The same things were measured in two ways. Each way mixes the same 8 hidden numbers, adds some noise and spreads widely along 5 directions of its own, which tell nothing about the thing.
(in the rows, 128 means zero)
Some things both ways: the first way, then the second way.
[129 169 161  95 146 120 113 138 124 159 133 139 122 104 132  86 123]
[134  89 110 118 138 158 127 125  95 118 136 140 132 181 155 124  97 116
 145 132 150 110  67 107 101]

[120 105 126 143 127 133 119  94 143 134  88 104 126 157 119 143  94]
[162  79  72 134 133 155 120 156  81 158 104 110 167 157 141 173 127 135
 128 103 151  98  92 106  75]

[128 146  52 152 195 145 181 128 132 124 154 104 183 136  96 146  82]
[122 155 170 133  96 132  97 101 134 100 143 114  83 122 102 119 127 110
 136 103  94 158 154 133 145]

[155 164 211 120 136 152 112 185 133 152  78 124  96 137 116 108  85]
[125 127 107 141 127 140 192 121 132 131 110 150 138 146 126 132 102 144
 145 179 137 129 109 126 111]

[169 161 182  93 138 110 108 151 137 152 141  97 140 127 113 137 107]
[145 110 132 103 137 172 126 117  75 122 131 114 132 193 145 125 131 136
 161 131 168 151  68 121 106]

[130 132 138 131 159  98 146 115 175 107 174  83 134 104 144 160 110]
[121  85 140 129 185 146 134 124 152 114 149 129 122 163 151 108 154 114
  99 143 195  93  87 109 147]

[162 127  87 115 114 149 106 113 148 112 114 169 139 111 203 111 112]
[114 135 124 137 121 128 186  99 143 118 153 155 146 169 154 119 107 148
 149 166 143 139 122 122 109]

[124  96  70 184 166 141 138 148 111 134  77 193 194 153 133  52  45]
[ 95 159 114  91 127 126 132  96 103 123  77 146 126 180 120 152  68 132
 148 152 116 154 134 172 122]

[158  89 133 125 107 108 142  97 191  95 143  64 139 102 114 172 139]
[156 130  99 123 183 161 166 117 107  97 140 136 154 211 150 122 135 163
 125 135 208 131 107 144 102]

[135  84 115  81 122 145 142 117 141 147 130 135 140 107 134  77 102]
[ 93 117 176 131  97  97 144 117 166 163 165 113 125 101 136 153 156 146
 148 148 130 130 136 110 110]

[201 188 180  38 130 156  96 168 114 139 149 132 126 111  78 155 130]
[137 141 154 112 109 172 101  95  88  94 165 110 121 200 137 109 112 130
 173 121 137 176 109 127 116]

[145 128 156 106 131 114  91 147 107 177  87 157 141 131 110  74 114]
[146 144 123 109 156 161  80 123  97  92 104 102 119 169 103 149 116 157
 122  96 169 135 141 180 126]

[159 130  99 137 160 163 135  98 143 126 105 160 173  94 174 109 112]
[136  96 108 158 139 172  95 153 126  88 159 131  99 162 118 129  77 126
 119  92 142  78 113 108 120]

[113 124 132 176 143 146 141 153 151 103 125 124 110 118 122 136  97]
[117 115 138 107 102 111 164  80 117 151 116 119 185 134 146 110 134 107
 147 228 117 166 106 134  94]

[108  91  82  95 132 153 119  92 121 128 130 166 129 127 139 107  99]
[117 136 131 119 157 112 115  98 154  94 142 115 141 153 147 147 123 157
 108 108 171 114 148 174 129]

[156 122 150 154 133 127 116 176 152 134 126 145 124  83 155 116 133]
[110 136 129 161 131 154 102 134 169  88 138 128  81 131  80 116  79 130
 115 134 124  97 167 138 158]

[142 132 115 124 151 111 137 126 162 119 145 110 144 131 177 135  80]
[119  67 148 119 175 158 103 143 132 142 155 101 130 166 135 139 162 121
 120 137 199 109 102 101 126]

[143 107 162  55 111 148 108 105 121 137 106 127 124 141  60 118 107]
[141 130 126 104 133 130  81 122  84 106 131 107 129 158 129 167 112 148
 135  73 155 129 123 160  88]

[168 178 135 106 161 150 127 159 122 156  92 160 154 116 144  78  97]
[100 140 185 149  93 120 148 115 177 135 160 132  85  91 102 113 149 120
 138 163 105 143 152 101 148]

[116 103  77 126 105 100 109 129 145 140 139 143 116 113 170 101 135]
[102 154 158 155 145 113 118 121 199 115 149 116 101 108  94 132 155 146
  90 122 143 111 204 150 161]

[117 103  94 119  96 134 146  94 164 125 116  86 124 129 121 108 118]
[139 123 102 144 161 147 139 154 129 136 170 134 155 170 117 130 146 178
 121 132 186  87 145 109  73]

[119 137  89 137 171 123 141 111 139 108 148 145 152 109 129 127 113]
[107 110 117 119 132 126 176  92 129 121 116 166 134 177 175 115 106  93
 131 151 122 126  83 113 134]

[147 103 104 118 153 134 151 109 147  94  91 133 171 136  74 125  91]
[108 115 145 111 183 130 133 118 143 146 133 123 138 172 128 141 185 125
 106 145 187 134 154 123 136]

[174 181 211 152 170 136 129 181 146 132  81 122 133 100  94 126 124]
[132 118 156 122 121 139 189  84 135 143 121 118 155 130 128  83 177  99
 138 238 136 183 103 118 127]

Other things, the second way, with their names:
J_16: [106 122 140 139 146 116 166 132 157 162 148 152 121 141 136 130 181 128
 119 130 147 110 140  81 125]
J_110: [120 143 171 134 132 105 178 100 175 135 150 118 128 114 137 132 188 155
 127 156 164 159 146 135 138]
J_504: [121 121 150 127 102 117  87 121 124 140 135 110 119 106 112 136 137 109
 127 122 101 126 137 122 112]
J_581: [126 155 119 151  75 113 163  95 151 121 111 139 129  98 121 115 102 120
 135 156  71 135 140 137 123]
J_468: [155 128  83 149  70 146 149 107 113 129  65 105 140 123 144 156 107 131
 152  93  70 139 102 132 133]
J_795: [142 140 125 139  80 157 146 106 104 124 132 112 140 158 122 135 108 137
 171 137 101 175 131 122 107]
J_814: [110 129 137 166 103 133  91 127 181 135 129  92  98 111 104 154 145 120
 109  80  90 119 195 120 172]
J_295: [136 129 113 106 165 127 145 122 101 127 124 146 148 173 144 132 143 142
 120 134 179 112 104 136  85]
J_284: [ 92  88 126 126 129 128 151 129 134 177 140 150 153 155 138 116 135  94
 129 190 121 106 114  72 101]
J_881: [118 162 127 149 151 114 114 154 154 131 130 157  88 109  68 126 156 127
  82 102 122  87 200 120 122]
J_218: [105 124 129 161  97 119 138 136 169 131 127 140  97  91 103 131 101 120
 117 139  91  94 142 114 133]
J_58: [ 79 115 179 111 138  92 122 115 158 198 142 120 143 100  95 103 208  84
 107 221 130 131 174  93 115]
J_11: [145 127 127 155  92 127 183 106 137  94 105 152  85 100 140 128  97  99
 133 118  84 148  89 119 151]
J_366: [107 125 128 123 134 145  69 143 128 127 115 112 101 136  96 142 102 140
 123 111 132  90 141 144 125]
J_729: [174 146 110 155  88 141 108 123 116 121  95  73 142  94  91 169 143 148
 129  86  97 157 171 158 120]
J_517: [ 98 158 120 141 137 116 205 105 169 124 127 187 120 161 141 102 123 130
 120 160 120 116 141 113 141]
J_507: [137 144 149 115 154 138 139  90 131  96 137 109 149 154 119 107 146 137
 124 184 173 167 140 166 129]
J_461: [146 121  98 136 129 161 128 113 107  64 118 121 115 177 148 168  39 156
 145  86 144 128  98 171 130]
J_444: [ 93 146 162 158 128 125 168 128 192 113 174 175  59 135 128 106 140 130
 120 110 125  98 140  88 164]
J_198: [114 134 126 159 117 133 139 142 165 123 134 141  90 123 118 145 112 156
 127  98 121  88 138 115 137]
J_296: [127 126 140 118 146 134 107 110 130 140 140 100 159 151 128 106 177 137
 120 151 159 127 141 130 114]
J_760: [114 138 139 136 144 119 150 111 174 142 141 124 149 128 124  91 179 148
 110 182 154 103 149 127 128]
J_348: [137 119 115 114 173 123 114 153 104 143 118 124 132 137 101 176 150 143
 101 106 176 111 141 142  87]
J_213: [154 142  91 131 155 158 128 141  82 105 127 145 123 185 117 159 115 156
 126  80 159 122 135 134  89]
J_820: [163 125 144 112 121 152  79 102  84 110 146  75 161 149 122 117 150 134
 142 137 152 161 119 148  92]
J_23: [120  78  88 150 133 153 130 147 135 173 111 118 156 154 136 133 142 108
 119 140 124  89 120  79 122]
J_884: [125 150 181 134 111 138 131 123 141 113 151 122  66 115 108 143 147 149
 150  91 131 155 128 128 146]
J_137: [157 154 111 120 149 102 119 123 109  83 109 135 121 106 105 162 101 154
 102  97 153 109 132 191  86]
J_868: [132 162 133 121 115 113  91 100 109  65 136 136 103 134 113 139  71 129
 125  89 108 136 148 176 110]
J_651: [100 158 160 116 153 108 181  83 181 117 114 118 139 141 132 143 149 178
 131 187 189 159 150 186 152]
J_605: [131 124 127 128 134 129 119 131 119 140 127 121 127 141 120 148 156 124
 115 102 135 129 143 115 114]
J_766: [110 101 136 123 118 127 210 104 134 175 111 150 148 143 157 108 162  92
 146 205 124 154  82  81 128]
J_511: [184 158 107 120 143 168  88 117  69 108  82  88 143 148  80 118 167 121
 111 109 132 165 161 159 117]
J_129: [ 96 176 161 146 136 116 189 110 175  98 150 196  64 131  99  87 120 119
 118 159 119 128 156 120 156]
J_150: [104  89  92 124 135 175 115 123 127 137 113 119 161 202 149 111  78 140
 150 178 144  84  89 122 122]
J_433: [151 162  66 112 138 151 159 118  74 120 104 148 186 178 110 106  84 182
 148 199 156 115 110 169  46]
J_14: [106 128 165  65  98 120  20  95  69 119 114  80 128 148 123 161  93 123
 159 105 112 157 116 179  98]
J_588: [106 138 175 113  96 112 140  88 146 156 156 102 162 124 129 113 166 139
 153 199 133 169 143 126 102]
J_171: [129 137  81 159 153 154 126 141 148  66 120 147  99 171 115 164  41 169
 113  78 147  84 148 169 137]
J_954: [119 123  98 151 136 111 155 129 162  99 116 157 113 120 133 148  79 142
 103 118 129  71 122 147 124]
J_395: [105  85  83 149 177 141 121 165 154 130 110 141 121 154 112 176  84 133
  89 123 168  64 143 130 125]
J_620: [153 150 138 117 106 134  51 108  79  87 136  95 119 127  84 140 100 117
 128 101 106 162 168 167  92]
J_453: [128 176 140 171 147 153 166 140 174 101 164 148  77 143  92 119 147 179
 123 106 160 116 176 120 148]
J_299: [149 113 115 115 135 183 113 106  88 112 127  80 174 199 124 136 108 149
 157 176 173 170 119 160 104]
J_281: [163 128 108 119  91 154  80  98  78  96  90  83 138 130 117 130  97 109
 140 109  92 156 114 164 115]
J_735: [139 162 107 137 115 126 184 111 130 118  82 161 108 125 120 123 126 124
 124 126  96 137 127 130 137]
J_271: [ 98 141 116 144 142 157 115 134 148  97 143 166  86 179 109  92  84 122
 117 119 118  81 147 116 143]
J_771: [134 134 135 155 136 119 121 124 175 124 134  97 129  99 106 133 168 146
  96 121 143 110 176 146 138]
J_422: [100  93  84 159 120 142 151 134 167 136  94 147 125 140 141 122  78 112
 118 151 100  63 105 108 148]
J_304: [113 117 142 147  96 140 166 115 155 165 151 125 134 138 146 111 165 129
 150 155 114 132 118  79 129]
J_590: [113  75 122 154 131 128 156 125 177 164 115 118 142 106 147 113 163  96
 104 170 125  91 105  84 149]
J_457: [120  96  90 150 152 165 138 152 136 173 126 123 161 174 117 115 156 127
 114 162 154  87 136  79 107]
J_843: [123 133 136 144  99 136 158  98 157 154 106  99 150 127 123 126 162 124
 138 171 106 163 154 123 148]
J_411: [140 125 102 139 101 188 108 126 115 173  93  73 175 148  93  84 161 139
 150 197 112 132 142 108 120]
J_946: [130 172 131 155 115 110 150 103 178 107  99 122 108  92 105 135 145 140
 102 115 102 140 185 162 164]
J_901: [105 144 112 181 141 114 197 145 207 116 120 173  80 108 113 153 115 151
  97 108 126  83 159 120 161]
J_343: [141 152 123 124 158 148 122 144 123 130 128 122 117 160 108 139 167 178
 125  97 180 104 139 137 113]
J_963: [142 151 150 162  81 117 166 123 154 138 145 116 116  71 103 131 159 155
 142 139 109 141 144 117 107]
J_893: [144 116 109 162 145 159  73 150 130 116 158 113 125 142  90 107 145 107
  89 104 132  91 179  99 117]
J_291: [ 80 146 146 137 123 104 187  83 192 110 137 156 117 150 154 125 106 132
 132 164 126 138 145 139 158]
J_618: [114 128  98 118 151 145  90 119 102  75 123 147 116 186 113 140  35 114
 120 121 128 110 135 164 112]
J_686: [128 185 156 108 116 129 103  83 119  78 136 116 115 155 115 107 121 144
 139 120 126 162 153 175 132]
J_610: [137 127 119 105 149 129 116 110  94 121 127 119 160 165 126 129 128 134
 125 151 163 134 127 152  86]
J_44: [133 133 129  95 132 130 146 101  82 123 135 132 154 180 149 138 117 143
 159 151 156 157  98 146  80]
J_898: [154 206 138 140 138 111 154  92 146  67 130 139 112 114  94 104 138 160
 105 130 142 154 180 188 127]
J_292: [144 183 165 105  92  97 178  82 101 131 128 156 126 115 139 105 182 131
 152 133 105 179 109 127  97]
J_608: [149 169 120 131 174 129 141 116 125  52 156 162 121 148  94  91  93 159
  99 166 183 108 138 176  92]
J_225: [160 155 126 125 149 146 203  93 110 108 136 159 138 187 157  89 179 126
 134 139 157 167 105 106 120]
J_455: [140 156 151 128 145 125 176  97 147 125 144 134 144 144 135  94 190 142
 123 167 161 153 135 129 122]
J_424: [ 98 146 180  90 133  65 144  85 151 102 109 139  98  89 141 162 116 144
 121 137 149 137 101 193 128]
J_930: [138 150 142 167  84 139 157 100 178  87 116 122  71 111 146 130 121 141
 138  62  89 135 119 130 190]
J_737: [131 114 107 113  92 139 130  94  88 115  67 140 111 150 157 135  83  70
 143 105  63 151  75 127 141]
J_417: [151 142 149 125 142 156  83 119 107  67 145 120  85 141 104 103 118 122
 123  99 147 133 115 150 133]
J_546: [127 113 122 139  97 168  70 126 126 108 131 101 107 139 124 104  98 122
 139  98 102  88 102 118 142]
J_375: [110 156 136 144 128 138 115 146 143 114 173 168  78 150 106 103 124 139
 122  84 117  80 154  90 112]
J_740: [120 116 125 139 165 155 183 117 161 121 121 135 132 165 131 118 133 147
 126 185 181 130 114 132 151]
J_551: [179 110  73 155 103 190 128 148  83 180  98  83 177 154 111 125 174 139
 146 125 115 131 123  84  93]
J_15: [127 122 146 138 113 163  65 133 116 138 142  82 108 156 101 150 156 115
 134  72 114 147 173 103 143]
J_474: [141 144 134 145 147 123 197 115 160 124 135 144 128 123 127 111 180 142
 114 154 160 134 127 122 129]
J_311: [113  96 130 124 139 156 105 130 140 165 131  91 157 154 132 116 164 145
 133 170 163 101 117 112 118]
J_71: [148 100 144 151 101 123 142 125 142 166 161  96 165  92 127 115 197 115
 124 169 126 128 127  82  90]
J_200: [131 156 154 121 171 124 124 121 138  95 141 123 101 149 106 158 148 163
 111  98 185 142 164 166 135]
J_274: [131 115 112 122 156 143 139 128 103  77 100 165  66 170 149 171  66 114
 123  55 143 118  73 143 148]
J_584: [112 127 139 110 139 133 115 112 117  87 160 153 111 164 137 111  71 136
 136 140 154 102  85 142  97]
J_899: [142 133 107 107 174 113 158 120 104 122 116 155 159 144 119 115 142 131
 100 186 176 115 113 152  73]
J_158: [117 167 155 118 172  88 140 106 165 107 142 141 120 114 104 121 170 153
  87 150 176 116 176 169 118]
J_924: [131 186 130 133 124 116 190  93 147  97 116 167 111 124 124  95 134 144
 124 150 122 137 135 152 131]
J_629: [114 118 127 134 131 114  99 134 140 147 127 123 132 109  96 131 139 113
  99 144 119  99 164 121 111]
J_702: [137 134 140 124  70 115  99  81 114 111 107 103 135  95 127 107 109  87
 132 142  62 151 123 146 122]
J_319: [112 161 123 122  71 110 150 122 113 145 102 164  91 120 146 143 107 151
 165  84  77 104  87 115 106]
J_706: [107 126 102 147 154 158 157 116 154 129 133 141 144 209 137 117 128 121
 121 142 142 124 162 108 150]
J_680: [127 110 103 154 152 127 152 147 165 159 146 121 164 132 128 128 171 164
 103 153 170  73 142 106  97]
J_867: [121 153 102 123 135 143 125 124 112  81 143 175 107 185 142 101  71 157
 138  94 136  73  92 133  99]

Some of these things the first way, each followed by its name:
[127 129 105 150 139 135 113 134 131 119 121 108 112 165 104 192  95] => J_946
[113 158 105 177 124  90  89 141 105 212 101 103 125 140 116 117 158] => J_551
[108 146 109 130 126 120 131 106 144 123  60 104 121 204 136 101  47] => J_348
[102  58 148 130 130  88 161 117 187 108 174  60 127 135 138 126  58] => J_424
[105 121 102 179 193 162 154 139 110 156 132 124 169 150 111 120  48] => J_311
[115 122 148 129 132 134 121 128 124 147 122 123 124 114  80 108 128] => J_760
[163 133  97  99  91 110  90  87 144 131  70 138 148 146 148 102 129] => J_213
[162 111 171 134 109 122 103 188 147 160 115 149 107  78 160  92 146] => J_299
[127 179 134 114 112 128  97 120 136 150 101 120  90 126 158 120 139] => J_71
[165  88 163 110 109 134 125 123 178  93 113  87 112 131 110 186 107] => J_901
[154  92 147 106 113 156 108 135 146 124 109 145 108 118 142 135 109] => J_171
[143  57  79 152 112  99 141  86 178  91 140 125 177  71 114 119 165] => J_517
[215 111 131  89 115 143 115 102 151 139  68 138 190 106 127 108 134] => J_453
[180 143 159 122 147 158 111 137 131 126  50 188 157 101 129  82 119] => J_507
[150  94 106  85 118 111 131  78 146 127  94 142 176  98  90  75 148] => J_16
[101 141  70 100 149 132 175  95 127 141 164  82 167 121  40 103 123] => J_375
[137  81  97 162 154 171 190 106 162  85  98  99 173 111  35 144 111] => J_620
[148  91 175 125  96 111  89 131 156 102 141 106  95 107  77 196 160] => J_23
[103 137  86 126 124  98 109 136 129 174 166 106 115 146 185 112  95] => J_198
[111 104 125 195 155 135 121 147 145 109 167 117 113 127 151 191  89] => J_422
[155 101 137 129  89 106 111 113 168 156 109  90 129 104 162 116 150] => J_963
[ 96 160  84 130 110  95 114 111 122 140  80 127 125 159  95  70 125] => J_881
[114 130 115 174 158 146 121 124 124 118 143 132 130 111  96 168 129] => J_702
[ 93 147  63 122 156 154 144 110 111 143 111 163 142 129 128  64  99] => J_868
[ 81 148 101 191 132 104 145 100 160 119  72 110 129 148 157  65  89] => J_899
[163 141 111 124 127 145 111 156 126 155 115 140 136 117 140 126 124] => J_795
[173  86 121  83  89  90  86  99 152 167  88 176 156  70 194  41 174] => J_110
[119 183  80 123 162 128 148  86 122 136 125  65 169 184  70 153  78] => J_292
[136  97 164  91 144  61 144 123 169 149 147  98 148  78 114  82 146] => J_274
[120 217 107 129 134 116  79 132 102 167 100 146 118 170 165 102  98] => J_924
[ 61 140  46 156 151 113 164  98 133 143 102 121 141 162 141  47  76] => J_158
[168 156 163 138 165 206  68 164  82 133 103 214 139 151 154 146  46] => J_150
[163 214 128  39 141 127  82 133  98 166 125 171 133 128 152  86 118] => J_444
[150 187 130  83 147 153  90 143  91 174 120 159 129 136 120 115 111] => J_304
[122 166 119 159 152 105 116 132 124 150  98 107 138 158 105 130 107] => J_735
[153 100 141 102 102 137 109 143 139 137 123 149 129  91 116  97 141] => J_588
[124 163 164 145 160 170 142 170 137 111 130  86  91 163  96 185  58] => J_218
[105 186 134 131 135 127 118 164 121 110  92 146 100 156  83  92  92] => J_58
[170 142 169 186  82  91   6 182  98 197  96 187 119 104 166 116 179] => J_411
[129 109 138 134 100 117  91 141 126 177  89 110  93 136 105 139 149] => J_729
[122  87 178 178  85 131 107 135 144 160  65 131 129  99 103  48 141] => J_433
[111  71 140 157 139 136 160 138 171  99  93 120 113 126 123 108  79] => J_395
[ 56 158  60 155 160 113 175 125 123 170 127 116 121  91  75  56 171] => J_893
[118  80  81 130 136 127 111 119 112 140 147 175 173 133 128  87  77] => J_14
[141 126 134 156 140 169 111 131 125 128  87 158 129 114 112 132 120] => J_581
[146 203 134 132 198 150 150 131 122 139 118 104 169 148 101 139  70] => J_417
